The same things were measured in two ways. Each way mixes the same 11 hidden numbers, adds some noise and spreads widely along 7 directions of its own, which tell nothing about the thing.
In the rows, 128 means zero.
Some things both ways: the first way, then the second way.
[ 76 110 102 176 154  66  84 172 131 195 126  77 100  93  88  87 143  89
 123 179 122 110]
[167 144 116 163 122  94 128 128 148 126 134 114 152 116 117 131 130 156
 159 114 109  93 138 178 153 116 143  96  78 141]

[119  93 121 121 130 104 161 140 140 136 108 139 151 146  68  95 136 133
 132 152 104 149]
[105 116 111 122 131 172  98 161 138 120 115  88 130  87 140 154 168 135
  88 104 131 176  90 156 118 120  92 196 118 142]

[ 81 130 103  90 139  74  94 155  94 109 119 129 186 179 116 108  90 150
 110 178 140 129]
[155  61 148 162 169  57 118 120 119 128 153 111 130 156 118 117  86 144
 141 119 135  42 137 143 215 113 122 149 169 159]

[179  78 140  98  86 160  80  84 141 113 135 135  89 150 138  54 163 131
 132 118 204 119]
[106 140 137 135  89 139 131  34 122 139 134 147 153 179 185 137 128  79
 140  90 168 125 167  76 182 121 159 133 129 142]

[104 160 136 131  93 110 150 164  81  97 103 206 177 138  97 107 143 158
  57  83 108 144]
[ 99 148 118 159  68 147  96 144 111 119 153  99 131 109 142 197 198 134
  77 150 122 102 128 147 100  97 106 195 154 133]

[137 113 104 102 178 104  91 117 146 180 135 125  77 144 104 102 129 100
 185 172 161 121]
[ 72  72 142 150 143 116  91 152 132 179 131 143 159 135 175 179 152 107
  68 120 146 157 130 156 162  81 124 168 188 163]

[167 124 142 183 140  98  35 138 170 197 195 169  79  97 107  31 176  83
 139 166 142 104]
[ 74 115 118 136 117 111 125 106 165 199 141 152 141 140 154 156 128 120
  47  60 165 144 143 112 147  82 127 173 149 173]

[137 120 115 164 158 146  77 110 168 122 163  80  88 116 164 148 140 145
 197 155 112  98]
[125 118 108 110 134 148 118 177 159 127  99 169 107  96 105 114 122 159
 119 115 133 153 103 111 126 108  96  88  84 148]

[120  70 142  83  29 139 149 148 112  50 122  63 156 100 135  64  88 193
 167 126 177 129]
[176 152 125 122 120 127 137 108 151  73 104 131 140 129 105 110  96 131
 173 130 107 120 140 106 166 140 137  89  31 107]

[ 78 133  84 109 161  80 156 135 128 128 143  76 180 191 122 165  91 156
 147 192 125 151]
[209 154 134 144 105 125 138 132 119  78 122 135  98 132  82 141 159 159
 170 147  97  61 125 112 127 142 117 103  83  68]

[149 142 107  95 171 113 148  69 117 205 157  99  43 130  98 192 107 104
 160  80 158 143]
[ 87 124  94 125 108 175  93 144 132 107 135 120 132  98 135 130 134 142
 105 130 134 136 112 126 128 124 115 173 117 161]

[156 153 122 131 162 108 147 101 130 163 123 171 105 126  89 157 131 128
 106  96  66 175]
[155 173 121 147  93 131 149 115 182 171 121 151 125 155 116 178 164 184
  95  77 131 106 132 123 160 124 112 142 122 102]

[ 98 138 100 166  68 101  77 158 135  85  97 154 155  99 139 141 170 169
  77  65 100 113]
[129  78 132 122 157 129 119 153 149 122 122 132 103 126 122  99 105 152
 105 102 129 160  80 146 173 114 102 144 139 173]

[147 108 159  84 119 136 131 141 128 101  97 170 159 154 111 113 125 152
 134 147  91 164]
[151 110 124 146 161 108 149 158 194 207 125 152 105 138 112 144 120 192
  93  59 141 133  66 157 176 123 102 147 139 144]

[118 150 101  87 148  85 156 159 102 207 148  76 149 163 107  78  77 121
 182 183 186 134]
[115 130 131 129  98 143 114 141  95  84 149  93 150 122 141 152 145 107
 128 118 131  99 165 128 105  95 125 178 125 143]

[145 138 148 133  82 148 171 135 129 111 160 148  90  89 117 139 144 124
 112  51 158 114]
[132 131  91 130 120 110 113  76 152 176 128 201  92 149 112  92 144 165
 100 106 126 132 136  99 174 102 146 132 123 118]

[114 100 151 141 132 146 120 105 144  89 153 131  99 105 134 158 151 128
 130 138 120 120]
[152  82 141 117 170 115 108 200 115  80 108 132 130  96 124 134 123 127
 133 191  89 126  87 138 130 139 126  84 115 124]

[132 105 155 125 132 130 104 135 117 132 116 159 114 139  96 113 136 104
 112 144  97 125]
[147  80 153 128 158 102 133 160 105  91 122 108 155 125 144 115  88  92
 166  99 143 102 131 137 137 117 135 101 100 174]

[102  92 100 107 158 108  75 111 145 161 130  81  90 180 122 149 118 107
 179 194 157 122]
[100 134 113 166  84 193  78 145 126 117 143  78 133  83 150 159 175 111
 132 127 137 146  96 168 114 127 105 175 120 149]

[201  88 163 107 141 170 118 120 188  97 178 139 127 129 156  59 178 114
 144 161 158  97]
[121  94 152 141 110 128 112 110  91  71 152 116 153 158 161 153 134 118
 131 145 114 113 137 140 157 108 154 150 145 151]

[162 107 149  91 152 196 134  76 143  90 142 109 126 162 177 146 138 124
 152 149 154  97]
[120 135 144 116 107 154 123 160 101  95 135  96 139 106 153 167 170 110
 102 157 116 130 103 131  93 120 122 148 156 133]

[132 125 120  84 141 134 101  94 104 136 126 115 105 168 141 150 122 132
 131 119 176 126]
[161 103 145 100 163  96 168 155 147 143 114 163  96 135 110  95  80 134
 121  98 142 115  86  92 148 122 116  88 135 154]

[129 123 139  97 133 127 115 101  99 109 131 173  94 149  92 158 112 143
 135  98 114 140]
[175 115 167 112 151 114 150 199 158  94  73 104 114 116 108 125 104 118
  99  80 151 129 105 119 150 126  62 130 118 172]

[186 107 195 136 146 195 152 114 144 126 144 155 102 127 135  66 175 136
 142 160 149 151]
[ 94 137 139 129  99 162 105 155  82  99 131 101 174 120 175 207 170 114
 145 178 134  94 151 139 122  95 116 137 158 129]

[136 135 121 130 129 139  98 144 153 106 118 111 178 118 184 103 148 149
 137 160 120 109]
[105  82 146  86 187 116 148 175 135 159 136 137 139 129 146 111 103 126
  82 104 133 169 102 135 142  97 137 144 187 173]

[178 198 168  94 137 159 132 184 114 143 132 169 163 141 168 104  76 125
 162 159 120 130]
[110  80 167  89 179  77 175 187 130 177 148 171 134 143 128 127  76 103
  97  71 154 131 147  99 116  60 128 121 190 178]

[125 151 160 186 136 135 127 127 138 125 181 161 123 117 128 159 150 100
  73 133  94 118]
[120  68 105 112 180 116  99 137  96 123 156 105 115 108 118  76 107 144
 137 136 132  78 125 122 160 117 114 171 164 148]

[161  72 189  77  86 220 133 116 114  23 151  71  99 102 188  72  78 131
 194 178 173  82]
[169 181 138 133 108 129 133 128 147 104 115  98 158 109 113 126 153 112
 147 134 106 113 166 137 137 120 134 100  94 114]

[103 149 113 151 126 138  82 118 133  87 132 129 151 126 179 157 127 145
 134 150 109 102]
[121 142 147 119 129 116 139 106 139 178 122 142 157 145 159 133 156  84
  82  92 147 135 173  97 159 110 144 145 187 140]

[118 154 115 130 147 136 127 127 113 169 102 120 130 136 135 144 129 124
 147 130 133 119]
[ 94  51 122 107 195 101 119 164 125 187 134 169 124 127 145 117 114 147
  93 104 146 131 100 133 151  94 126 132 184 167]

Other things, the second way, with their names:
k190: [102 118 119 155 107 129 109 146 134 137 151 151 149 121 140 197 151 151
 104 148 108 111 110 142 110 115 143 128 110 122]
k556: [132 136 146 145  93 138 116 133 118 106 147 136 129 123 138 152 167 105
 113 155 101 147 120 130 107 111 146 135 128 120]
k54: [ 87 101 112 171 113 141  65 110 120 120 170  86 151  90 142  98 137  97
 133 127 125 145 141 177 155 100 143 176 132 185]
k107: [147 115 101 105 146 148 115 133 158  94 112 101 118 113 109  74 112 173
  98  78 129 122 116 125 173 156 107 172  98 164]
k688: [161 118 122 111 151 150 128 171 149  90 104  83 111  71 118  79 124 111
 101  86 124 163  62 133 104 169 112 143  84 175]
k564: [121 135 159 103 106 199 113 131  89  55 106  79 172 138 186 131 162  82
 142 119 149 146 160 125 147 129 126 157 166 160]
k693: [128  47 150 108 191  90 127 167 110 128 117 124 110 128 128 128 111 119
 110 116 134 140  93 129 151  85  92 154 151 139]
k610: [120 119 126 136 120  93 110 107 102 153 121 177 158 173 168 157 148 134
 137 161 134  77 184 131 181  75 162  98 175 131]
k589: [ 75  65 101 117 166 110  98 146 102 160 148 155 132 133 152 135 105 156
 114 146 150  91 125 124 161  82 124 162 179 160]
k573: [124 137 157 107 114 112 161 149 113 114 137 155 156 143 161 168 113  98
 132 126 129 123 132 104  85  95 163  75 105 140]
k544: [ 87 120 123 138 105 142 105 192 118 118 138 131 137  98 132 213 155 143
 105 181 118 104 110 137  87  89  97 128 135 127]
k48: [114 110 134 127 126 134  86 156 103  70  97 102 171  95 162 120 129  61
 127 131 147 134 175 130 137 109 128 142 106 182]
k441: [113 137 134 142  93 179 100 144  95  81 133 107 166 117 163 199 185 109
 147 160 118 112 140 133  97 129 133 130 109 105]
k180: [151 133 122 150 125 102 124 123 141 149 151 121 135 131 109 163 175 175
 116 141  97  82 142 146 152 108 124 130 146  95]
k118: [180 120 127 163 126  82 131  84 152 136 129 145 134 180 111 125 119 177
 140  77 139  37 170 120 220 139 133 120 121 133]
k794: [142 102 158 116 147 118 147 171 113 104 139 124 130 141 115 150  87 155
 182 165 130  75 116 129 163  96  96  83 160 134]
k155: [103 113 146 179 107 139 104 134 121 132 168  91 166 124 160 211 167 119
 127 150 108 130 100 177 130 115 137 159 137 114]
k458: [164 124 151  87 167 107 171 113 149 142 102 144 132 147 131  69  95  99
 127  49 152 157 145  99 165 113 133 101 127 159]
k605: [112 139 114  89 144 135 145 157 161 167 125 164 129 101 122 105 118 127
  88 101 139 138 121  93 112 124 131  98 140 159]
k251: [134 122 120 144 116 146 106  90 142 118 135 151 140 146 127  85 121 139
 160  99 136 115 164 123 196 132 147 100 119 163]
k841: [151  79 128 126 182  85 124 119 133 148 130 135 112 145 112 100 120 159
 115 112 122  91 118 122 192 126 116 137 162 129]
k482: [ 97 144 128 167  92 144  91 114 140 152 144 104 184 128 173 172 171 111
 113 123 136 135 169 179 168  94 148 157 156 157]
k295: [ 91  80 126 125 149 127  90 114  85 107 155 120 167 133 174  98 104  91
 144 146 141  99 163 132 173 115 171 141 174 190]
k342: [173 126 151  72 159 132 191 140 160 111 123 127 108 138 107  85 106 150
  90  62 118 156  91  93 129 142 121 117 130 151]
k648: [121  76  95 143 148 109  85 100 111 122 140 165 129 123 143  69 108 121
 140 123 131  88 150 105 171 143 170 115 113 168]
k864: [ 98 142 111  99 128 153 133  94 149 167 147 150 149 128 151 130 138 119
  94 114 115 185 127 107 129 112 168 156 122 108]
k480: [139 141 117 116 106 142 135 113 135 102 147 187 125 132 106  88  73 131
 193 139 123 110 143  80 138 119 165  62  68 134]
k70: [175 152 139  83 135 122 169 129 164 120  83 162 126 139 125  79  98 110
 115  75 136 155 133  90 147 136 149  91  91 154]
k616: [136  88 169 141 142  91 124 129 109 118 116 124 171 171 172 173 127 107
 126 136 135 113 143 152 195  98 142 140 167 143]
k676: [147  90 117 130 161  90 130  88 125 161 126 178 125 148 142 106 100 112
 138  92 148  84 138  78 168 152 165 112 112 120]
k906: [184 179 116 151 101 115 149 129 200 183 122 163  87 132  85 133 160 196
 104 104 105 130  90 147 160 114 113 111 118 106]
k432: [194 147 143 122 118 131 153 143 154 104  96 159  95 129 115 112 146 133
 120  95 111 150  78 113 117 158 137  78  77 127]
k822: [101  67 145 141 136 144  78 138 108  74 129 142 178 152 168 159 127 117
 127 150 114 125 160 136 179 135 160 139 126 149]
k241: [164 188 136 136  50 130 145 106 125  69 112  94 137 162 140 150 160 143
 103  96 134  81 169 135 144  96 122 163 119 166]
k800: [103  88 148 108 145 170 106 183 104  70 117 121 160  98 158 145 112  79
 156 155 125 165 109 126 110 131 137 102  96 144]
k924: [137  50 183  98 206  62 161 183 109 135 109 107 141 147 144 155  91  98
  96  88 153 120 115 122 154  84  91 152 179 150]
k779: [171  97 142 110 167  77 157 208 154 153  94 195  80 130  90 155 111 170
  93 120 123 115  75 107 123  97  91  97 120 113]
k212: [105  90  68 117 163 160 108 135 151 170 115 203 112 101 144  78 105 152
 142  68 149 161  77 114 122 151 160  90  54 163]
k545: [157 108 142  89 154 135 131 214 105  49  88 119 128  87 120 143 121 120
 141 174 102 129  89 114  93 130 100  83  73 116]
k231: [108 150  79 113 125 156 124  96 147 179 143 163 109 110 119 107 147 159
 138 114 133 134 120  96 131 110 127 115 106 102]
k443: [147  98 180  99 162 110 149 129 128  95  91  93 153 162 138 144  98  93
 124  85 156 136 156 100 195 101  87 154 135 128]
k152: [106 101 130 110 153 155 116 196 132  94 139  98 149  80 123 156 120 131
 116 144 103 156  96 139  99 122 110 142  97 135]
k475: [ 97 132 135 100 138 130 140  94 121 151 134 118 194 149 194 144 126  83
 111  92 146 152 175 117 158 107 176 164 147 142]
k123: [163 128 142 129 112  82 149 168 135  89 128 103 113 133  98 168 146 180
  87 146  79 122 101 172 125  64 101 145 113 128]
k153: [170 109 135  82 167 106 154 149 115  83 122 158 128 134 106  85  76 128
 160 135 116  79 148  69 136 146 153  76 102 126]
k473: [ 79 130 103 125 110 183 104 158 124 141 157 145 137 104 139 162 146 162
 129 145 135  99 119 115 116 127 119 115 146 137]
k34: [158 120 147  77 166 132 159 144 146 128 105 160 125 141 130  96 107 117
 117 106 125 162 111  85 146 140 143 108 130 125]
k68: [115 132 109  93 148 151 121 107 123 123 112 113 161 102 165  64 111  81
 139  93 152 159 148 114 152 127 153 114 110 183]
k272: [143 160 134  94 124  94 159 126 164 171 101 194 128 143 132 130 138 109
  52 101 126 144 147  69 129 113 156 123 131 125]
k325: [134 113 118 110 147 154 132 167 128 117 137 126 115 104 110 147 136 175
 148 137 122 106  85 122 117 130  92 101 109 107]
k362: [158 132 135 119 139 112 156 119 147 157 136 168 118 148 123 126 137 150
 121 104 108 139 117 120 137 111 150 108 129 109]
k541: [108 177  91 147  49 160 110  88 135 109 156 128 114 106 124 158 170 151
 118 149 100 135 108 127  90 102 137 146  59 114]
k264: [133 141 100 131 110 183 111 180 173 128 114 130  95  80  95 127 142 170
 110 111 136 137  73 124 116 144  69 125  97 149]
k486: [155 113 174 119 140 115 142 181 106  71 127  74 158 118 128 167 127 104
 133 140 122  83 136 127 122 121  98 125 141 132]
k260: [ 99  67 118  68 196 116 122 130 126 144 131 172 123 110 127  55  63  91
 117 131 139 137 131  51 158 127 142 107 136 155]
k235: [187 160 166  80 124 123 194 160 159 113  87 187 110 155 111 100 113 127
 116  85 127 157 122  87 119 112 136  63 113 147]
k764: [123  85 143 160 119 143  87 102  80  59 145  65 158 144 165 123 118 111
 189 132 153  87 142 168 200 114 119 149 144 183]
k224: [154  98 111  98 172 120 150 140 163 145 156 163  93 131  86  85 118 207
  94 103  86 142  84 125 146 134 142 135 132 124]
k474: [158 101 158 112 158 121 143 199 132 137 110 132 112 135 124 172 169 161
  86 123 113 142  80 153 127 106  94 146 177 114]
k201: [143 177 127 112  93 170 147 145 146 109 114 159 144 120 140 174 154 128
 121 123 113 130 124  88  78 152 151  96  64  96]
k883: [137 141 129  85 149 110 154 218 152 144 105 126 113  86  98 142 145 144
  59 126 118 144 106 124  85  80  83 145 149 132]
k548: [ 99 105 138 105 161  95 136 121 107 152 141 110 174 123 172 103  99  75
 111  98 152 123 173 121 152  86 159 141 174 188]
k44: [124 164 114 168  73 144  95 121 137 131 136 116 147 122 136 166 183 149
 124 149 119 104 149 164 149 100 124 137 132 133]
k279: [193 123 184 128 132  88 154 127 114  86 101  99 155 177 140 115 111  95
 158  92 149  81 182 133 200 111 126 125 165 164]
k464: [120  81 147 108 175 119 120 176 131 132 115 132 129 108 123 131 106 108
 119 129 139 144 112 109 144 108  92 121 143 139]
k82: [104 196 124 103  87 148 162 130 169 179 121 172 128 116 120 165 148 119
 100 107 145 164 151  78  93  72 110  97 111 111]
k925: [158 146 141 143 130  95 150 100 142 177 130 122 144 151 139 158 150 131
 116 101 143  60 147 106 171 137 127 125 168 107]
k273: [ 96 124  66 105 130 169 110 121 157 163 157 189  90  79 105  74 133 146
  88  89 123 146  94  62  72 160 148 128  79 137]
k729: [137 164 146 110  92 158 143 129  93  90 146  84 143 118 145 121 163 108
 154 136 132 103 150 132 108 104 123 112 168 156]
k116: [106 144 106 121 128 135 119 151 136 174 127 131 144  86 149 142 184 112
  70  91 141 129 137 122  81 110 127 144 146 148]
k178: [198 149 127 151 106 153 137 118 166 104 114 138 100 132  99  99 142 155
 147  64 125 127  97 128 144 170 128 103  68 132]
k358: [163 127 162 130 110 106 140 151 119  90 123 123 117 139 122 158 138 126
 117 145 107 119 108 128 127 102 113 119 125 123]
k997: [ 82 117 123 131 120 195  94 155 126 119 155 116 159 102 154 190 165 135
 119 164 109 153  98 135 114 145 133 155 133 108]
k292: [ 96 114 111 126 117 137 104  63  97 130 155 154 143 141 156 122 132 103
 151 142 138 102 159  76 151 120 165 132 126 109]
k634: [141 181 156 131  90 132 139 164 138 108 121  79 152  98 133 177 149  81
 115 144 121 146 130 143  97  90 108 144 117 128]
k335: [131 127 146 150 120 113 130 176 153 145 157 100 132 104 109 176 163 154
  69 143  99 122  97 161 120 103 102 159 168 134]
k876: [180  69 187  91 175 103 168 171  70  53 132 107 135 171 136 124 105 131
 148 122 127  54 134 110 144 131 124 124 188 144]
k633: [188 121 122 124 140 136 128  89 148 109 107 142  98 152 106  59  95 149
 178  82 147 108 124 101 217 148 117 121  97 134]
k624: [150 123 150 100 126 170 137 201 148  59 116 108 126 120 106 140 125 157
  89 106 107 157 100 135 117 131  98 174 118 147]
k16: [119  67 123 117 172 131 109 193 112 116 114 108 115  95 123 136 148 148
 106 126 129 133  96 156 128  97  75 141 143 148]
k310: [165 102 163 139 166 111 147 160 135 129 133  71 145 136 129 175 134 151
 126 112 124  91  94 162 171 137  97 161 166 112]

Some of these things the first way, each followed by its name:
[159 107 183  77  98 191 132 130 112 126 168  88  87 120 168  68 110 121
 213 163 245  99]  k279
[144 111 147 181 151 103  62 136 172 150 170 180  75 119  96  81 167 102
 112 182 116 144]  k464
[137 147 119 138 175 119 188 149 148 166 106 130 135 152  91 159 111 119
 113 148 102 163]  k231
[110 100 120 104  98  99  93 142 108 154 108 128 121 146 102  53 136 127
 146 162 171 138]  k178
[ 75  87  79  77  83  64 111 127  83 104  92 104 137 179  87  88 125 178
  99 116 182 166]  k633
[167 192 106  94 169 101 205 117 145 181 143 144 119 115 101 231  91 130
 146  58  66 170]  k624
[141 132 134 156 177 173 125  84 153  87 156 127  85 119 166 203 180 136
 117  97  94 107]  k610
[119 145  99 170 153 157 110  96 169  67  99 144 164 146 178 223 177 176
 108 104  44 123]  k564
[112 156 146 129 109 139 167 194 119 129  77 150 142  85 115 151 102 140
 147 113 116 138]  k482
[173 146 138 137 132 129 158 151 167 128 149 138 162  89 145  84 145 113
 102 136 100 125]  k224
[ 96 157 101 122 146  63 113 154 105 161 124 166 187 171  96  85 107 135
 112 186 109 155]  k273
[104 141  96 164 194  80  71 121 134 193 145 117  91 124 111 139 149  73
  94 157 115 106]  k548
[ 89 191  83 119  80 126 140 152  92  83  58 130 185 116 173 221 125 207
 101  20  96 131]  k235
[113 149  90 169 134 116  93  66 142 144 132  91 130 117 161 206 140 154
 140 110  53 135]  k201
[132 135 103 165  93 146  73  83 155 123 116  78 135  98 197 146 132 156
 160 135 103 123]  k997
[107 159 110 163 145 106  92 131 117 136 117 144 149 132 130 134 116 135
 101 149  85 129]  k486
[144 100 112  91 169 107 144  80 120 149 160 100 106 139  92  96 120 121
 150 141 137 128]  k107
[171 126 157 139 145 190 147  77 150 156 144 110  81 121 146 153 130 109
 184 141 121 127]  k441
[155 118 101 108 159  89 102  88 144 165 146 134  77 109 104  95 142 122
 158 128 124 149]  k822
[113 164 119 155  99 138 159 138 141 101 113 135 183 134 146 204 109 163
 107 101  98 135]  k292
[128 138  92  72 124 110 215 200 115 185 120  18 166 110 117  67  73 132
 196 129 230  87]  k123
[113 144 138  98  95 136 129 126  69 133  92 145 110 139 117 135  99 170
 152  98 157 161]  k264
[139 148 127 126 123 140 105 112  95 182 139  89  86 119 147  88 119 139
 175 128 195 125]  k544
[136  68 158  97  95 136 107 137 140  84 163 108 144 124 143  24 162 161
 164 182 190 120]  k70
[137 110 156 120  70 173 130 127 137  61  90 143 143 114 152 162 125 170
 144 101  94 139]  k800
[129 153 133 147 149 138  76 116 114 103 125 157 131 120 164 121 140 141
 107 143  97 122]  k605
[ 99 152 120 115 120 111 154 154  75 113 116 128 153 127 114 106 106 151
 105 116 124 133]  k883
[148 108 108 118 159 125 108  67 150 176 149 100  40 119 116 171 149  90
 145  98 153 119]  k616
[187 103 172  91 140 176 152 121 163 124 164  79 128 114 155  92  75 120
 225 205 134 119]  k152
[153 120 122 141 195 124 131 124 156 157 107 130 147 171 112  92 139 130
 122 201  93 162]  k325
[147 116  72 113 136 109 113  71 147 122 126  87  90 144 112 176  90 137
 146  93  98 124]  k443
[145  97 123  99 148 122 116 125 163 127 100 126 140 151 116 130 115 109
 132 175 100 139]  k155
[161 143 147 127 191 108 140 118 130 188 165 169  93 128  79  98 127 100
 136 160 118 155]  k118
[ 92 115 116 125 112 140 114 135 151  92 116 109 180 146 160 174 139 160
 167 147 126 103]  k432
[113 111 116 120  86 126 105 127  93 119 118 106 131 124 132  35 123 131
 121 145 193 103]  k841
[195 145 119 100 162 165 140  90 148 151 120 113 121 128 158 126 121 102
 138 113 131 104]  k342
[126 104  97 160 131 106  85 107 172 139 136  75 154 110 150 100 156 133
 135 171 100 115]  k475
[187 101 157 152 133 184  90  42 195  51 183 149  80 108 182 203 182 118
 103  99  57 115]  k34
[127 117 112 134 146 105  61  83 141  99 176 126 106 139 147 128 131 131
 108 157 132 124]  k260
[ 79 118 119 133  83  93  98 107  91 154 128 124 145 147 107 112 124 141
 125 144 151 143]  k676
